There are 3 ways to turn a row about zero (a turn may also mirror it). The second row of each pair is the first, turned, with some noise. The first 27 pairs use one turn. New pairs use 2 turns, one after the other, and a turn may come again.
Some pairs, each with its turns in order after it:
[ 0.53  0.30  2.47 -2.76  2.57  2.97  1.37  1.37]
[-2.51  4.66  0.65  0.42 -0.90  1.59  0.12 -1.52] -> Q285

[-3.89 -2.79  1.11  2.57 -1.33 -2.71  3.32  2.97]
[ 1.16  0.87 -5.58  1.15  2.01 -3.06  4.00  0.43] -> Q285

[ 0.30  0.26 -4.03 -1.64  1.31  0.69  3.51  3.88]
[-2.03  1.33  2.02  0.96  5.23  1.90  3.44  0.33] -> Q285

[ 2.80  3.73 -0.52 -3.99  3.50  1.86  3.28 -1.01]
[ 0.43 -5.03 -1.74 -2.34 -0.83  0.92  3.12 -4.21] -> Q396

[-2.93 -1.61 -0.31 -0.04  1.63  1.82  0.64 -0.78]
[-1.09  1.30 -0.80 -1.71  1.82 -1.00  1.32  1.55] -> Q396

[ 1.15 -2.74 -4.10  2.19 -1.76 -1.47 -1.58 -3.40]
[ 0.37  1.16  2.35 -2.76  1.49  3.37 -4.32  1.61] -> Q396

[-2.17  0.97 -1.47 -2.07  2.69 -3.76  1.11 -3.38]
[ 0.05  2.20  0.14 -5.58  2.43 -2.08  0.94 -2.08] -> Q851

[-2.48 -3.66 -2.39 -0.19  4.09 -0.09  1.18 -1.54]
[-0.76  1.12 -2.35 -4.24  3.87  1.12 -2.76  1.50] -> Q851

[-3.96 -3.74 -2.66  2.35 -3.35 -3.35 -2.60 -0.05]
[ 0.13  5.78  4.22  0.91  2.80  0.61 -1.98  2.75] -> Q396

[-1.09  2.54 -3.22 -3.07 -0.22 -2.12  1.06 -0.87]
[ 2.07 -1.67  3.08  3.01  1.63  1.15  1.39  0.67] -> Q285

[-3.01 -2.53 -3.95  3.88  1.31 -3.11  3.27 -3.57]
[-3.73  3.66  1.85 -3.31  2.01  5.65  0.74  2.93] -> Q396

[ 1.29  0.38 -2.61 -0.15  3.93 -1.96 -3.89 -3.09]
[ 3.48 -1.29  1.76 -5.46  1.07 -0.12  1.04  2.53] -> Q851

[ 3.61 -0.45  2.05 -3.27 -1.31 -0.53 -3.59  0.11]
[ 2.47 -4.42  1.53  2.03  0.91 -1.64  2.88 -0.09] -> Q851

[ 3.68  2.97 -1.77 -0.04  2.97 -0.51 -0.87 -3.85]
[ 0.26 -2.14 -2.66 -1.50  0.56  4.43 -2.20 -3.70] -> Q396

[ 0.65  2.66  3.14  1.03 -3.50  3.09 -2.65 -3.51]
[ 2.70 -2.73 -0.25  1.07 -3.64  3.08  1.48 -4.23] -> Q851

[-1.03 -2.71  0.95 -3.82  1.98 -2.47 -1.30  0.39]
[-1.54  0.94  0.54  3.03 -3.19 -1.02  1.37  3.68] -> Q285

[-2.20 -4.10  1.89 -2.44  3.28 -1.01  2.90  1.67]
[-4.66 -1.77  1.27  0.38  3.03 -2.64  3.45  0.71] -> Q396

[-2.90  3.19 -2.98 -2.08 -2.29  1.94  1.55 -1.07]
[-0.01  0.69  0.17 -0.99 -2.17 -1.85 -4.33 -4.10] -> Q851

[-1.93  1.45  1.96  2.58  2.89 -2.25  0.69 -1.88]
[-0.47  2.72 -1.67 -3.37 -1.21  1.09  2.57  0.02] -> Q851

[-2.54  3.65 -3.78 -1.80  3.03  2.19  2.06 -1.43]
[-1.59 -0.38  3.09  4.62  3.06  1.91 -0.31 -3.10] -> Q285

[-2.75 -0.67  0.14  2.82 -0.36  1.88  0.25  1.40]
[-1.27 -0.37 -2.81  0.03  0.98 -0.84  0.40 -2.54] -> Q285

[ 3.41  0.36 -3.78  3.89 -1.29  0.96 -1.81  1.12]
[ 0.79 -0.51  5.01  0.64 -2.13  2.54 -3.10  2.93] -> Q851

[-2.32 -3.34 -3.60 -0.86 -3.25  3.28  1.64  3.61]
[ 0.58  2.00  3.83 -4.09 -1.28 -4.77  0.80  2.36] -> Q396

[ 0.53 -2.50 -1.04 -0.35 -0.85  3.53 -0.56 -0.01]
[-2.39 -0.95 -1.06 -1.41 -0.08  2.62  0.60 -0.62] -> Q285

[ 3.86 -3.78  2.87 -2.03 -4.03 -2.18  3.32  1.74]
[-1.22 -4.77  4.61  3.22 -2.43 -1.16  0.09  4.06] -> Q396

[-4.00 -1.68 -1.01 -1.48 -1.95  2.33  1.90  2.86]
[-1.42 -0.26 -2.63  1.21  1.04  1.72  5.01 -2.07] -> Q285

[-1.83 -0.93  2.27 -3.43  3.97 -3.40  1.28 -2.51]
[ 0.35  1.14 -2.81 -3.76  3.97 -2.13  3.65 -1.24] -> Q851

New pairs. What belongs after each?
[ 2.83  2.03 -1.85  3.84  0.35 -1.91 -2.10 -1.21]
[-2.00  0.25  1.35 -0.55 -4.22 -1.52  0.56  4.03] -> Q285 Q285

[-0.16 -2.07  0.98 -0.61  3.61 -1.28 -1.62 -1.76]
[ 0.41 -2.41 -0.43 -1.47 -0.42 -3.19  2.47 -1.42] -> Q285 Q285

[ 3.54  1.57  3.92 -3.24 -3.09  3.15  1.09  2.38]
[ 2.27 -1.02 -3.98 -3.50  0.69 -0.01  1.42  5.91] -> Q396 Q285

[-2.31  0.14  3.66  0.79  0.92 -2.06 -1.33  0.19]
[-0.31 -0.98 -0.65  0.07  3.50 -2.20 -1.31 -1.56] -> Q396 Q285

[-0.19  3.32 -2.24 -0.57  3.14 -1.61 -2.86 -1.11]
[ 4.87  0.25  0.48 -2.92  0.83  1.85 -0.88 -1.68] -> Q396 Q851

[-0.63  1.64 -3.00  3.59 -2.87  2.49 -1.57 -0.79]
[ 4.33 -0.29 -0.83  0.82  0.27 -2.62 -2.84  2.75] -> Q851 Q396

[ 1.88 -3.45  2.81 -3.16  3.56  2.62 -3.37 -3.59]
[-6.07 -2.41  0.46  2.41  0.54 -2.02  0.16  5.07] -> Q396 Q285

[ 0.65 -1.34 -0.46  0.65  0.98  3.76 -3.21 -1.81]
[ 1.24 -2.73  2.12 -2.03  0.88 -3.42 -0.50  2.42] -> Q396 Q851

[-3.81 -1.56 -2.63  3.46  1.33  0.40 -1.93  1.71]
[ 2.29 -0.05  4.48  2.31 -0.26 -2.12  0.09 -2.62] -> Q396 Q285

[ 2.37  1.66  3.78 -4.13  0.59 -3.00 -1.41  1.13]
[-0.91  0.70  0.35 -1.56  1.88  6.63  0.84  1.79] -> Q396 Q851

[-1.53  0.25  1.02 -1.04  1.76  0.37  2.27 -3.22]
[ 1.00 -1.99 -1.14 -2.45  1.14  1.96  0.50 -2.26] -> Q851 Q396

[ 0.50  0.42 -2.35  0.18  3.63 -3.40 -0.61 -0.13]
[-0.73  1.21 -1.12 -0.22 -0.79 -4.77  0.71  0.45] -> Q285 Q285

[ 3.78  3.25 -0.31  2.09  1.33  0.28 -1.97 -1.19]
[ 3.42  0.81 -0.29 -2.60  1.03  0.31 -3.69  1.16] -> Q396 Q396

[-0.76 -3.70 -1.07 -3.38 -1.54 -3.72  2.91  3.36]
[-3.61  4.41 -1.54  2.26  3.77  0.54  2.40 -1.86] -> Q851 Q396

[-2.29 -4.10 -2.18  3.11  2.71  1.83  0.80 -1.46]
[-1.52  0.45  3.93  3.60 -0.05 -0.78  3.70 -2.22] -> Q396 Q285

[-3.10 -3.15 -1.93  3.99  3.26  2.00 -2.75 -2.63]
[-2.77 -1.30  6.08  2.88  0.17 -1.69  1.55 -2.63] -> Q396 Q285

[-1.66 -2.30  3.57  0.01  0.38 -1.82  0.55  1.45]
[ 0.02  0.39 -2.11  0.60  2.35 -3.59  0.30 -0.85] -> Q396 Q285

[-0.58  3.32  1.84  2.28  3.52  1.64  3.25  2.63]
[ 0.52  2.32  3.77  0.54 -4.71 -1.32 -1.61 -0.03] -> Q851 Q851

[ 0.42 -1.87  0.61  1.50  1.06  1.72  3.63 -1.60]
[-1.76 -0.18  2.14  0.39  0.93  0.75 -2.51 -3.27] -> Q851 Q285

[ 1.86 -1.01  3.70  3.84 -0.44  1.67  2.83 -2.48]
[-2.15 -2.94 -1.32 -1.83  2.28  0.57  5.35 -1.30] -> Q396 Q285

[-1.57  2.92 -2.59  3.54 -0.53  0.25  0.11  4.13]
[-3.15 -2.41  0.77  2.04 -4.95 -1.37  0.27 -1.68] -> Q851 Q851

[ 1.29  1.28 -0.60  0.99 -2.52 -3.03  0.53 -0.35]
[ 2.53  1.93 -2.03  1.12 -2.06 -0.33  0.16 -1.35] -> Q851 Q285

[-1.14  3.14 -0.18  1.00  2.23 -1.84  1.48 -1.26]
[-0.01  0.26  0.19 -1.28 -0.70 -3.18 -3.21  1.67] -> Q285 Q285

[-3.17 -3.26 -3.47 -3.11  1.04 -0.73 -0.86 -1.92]
[-3.20  3.76  0.08 -1.15 -1.99 -1.90 -0.21  3.64] -> Q285 Q396

[-0.79 -1.11 -3.82  2.99 -0.13 -0.10  3.84 -2.20]
[ 3.66 -0.17 -4.47  0.10  1.10 -2.02  0.54 -2.40] -> Q851 Q396

[ 1.54 -1.64  0.93  2.18  0.08 -3.29 -2.03 -3.14]
[-0.90 -3.19 -1.39 -1.36  0.20 -2.51  3.18  2.13] -> Q851 Q396

[-3.76  2.38  1.42  1.14  0.49 -0.78  1.75  0.47]
[ 2.01  0.52 -0.39  0.43  4.32  1.19 -0.37 -2.17] -> Q396 Q285

[ 0.48 -3.00  1.29  0.51  0.77  0.16 -3.33 -0.03]
[-1.91 -1.73  0.79  0.44 -0.78 -3.84 -0.30  0.47] -> Q396 Q285

[ 2.03  0.38 -0.89 -2.81 -2.70  0.35  3.24 -3.18]
[ 3.96 -0.10 -0.71  3.83 -0.40  1.72 -1.67  1.51] -> Q285 Q851

[-1.95  3.85 -1.52  0.35 -2.90 -2.48  0.54  2.78]
[ 2.17 -2.07 -2.21  1.45 -4.19  3.01  0.62  1.85] -> Q396 Q396

[ 1.82 -1.96  0.61 -3.39  1.21  2.92 -2.70 -0.95]
[ 1.24 -0.23  1.79  0.32  3.88  1.89 -0.33  4.37] -> Q851 Q851

[ 0.72  3.38 -4.14 -2.97 -3.22  2.33 -3.20  2.20]
[ 1.92 -5.72  0.64  3.02  0.09  3.47 -3.25 -0.18] -> Q396 Q396

[-1.18  1.53  2.90  2.40  1.89  1.69  1.77 -1.25]
[ 1.30 -1.17  1.72 -0.59  2.77  2.88 -0.52 -2.35] -> Q851 Q285

[-2.69  0.04  3.07  1.97  1.08  4.04  2.44  1.94]
[-0.44 -4.79  1.20 -1.39  3.96  0.58 -0.01 -2.49] -> Q851 Q285

[-1.35 -1.36  0.03  1.54  2.18 -1.99  1.97  1.30]
[ 0.40  1.43 -0.35 -0.13 -0.19 -0.97  2.92 -3.32] -> Q851 Q396

[ 1.77 -1.79  0.68 -0.62  3.52 -0.29 -2.35 -3.75]
[ 1.33 -2.15 -1.94 -3.22  1.56 -0.27 -2.49  3.65] -> Q396 Q851

[-3.69 -2.34  3.19  3.29  3.47 -1.36 -2.94 -1.93]
[-1.09  5.00 -1.74 -2.80  0.15  0.55  1.09 -5.06] -> Q396 Q396

[ 3.22 -3.69  0.62  3.34 -0.62 -2.82 -0.05  1.82]
[-2.27  1.95 -2.66  0.18 -2.31 -4.22  3.59  0.90] -> Q851 Q396

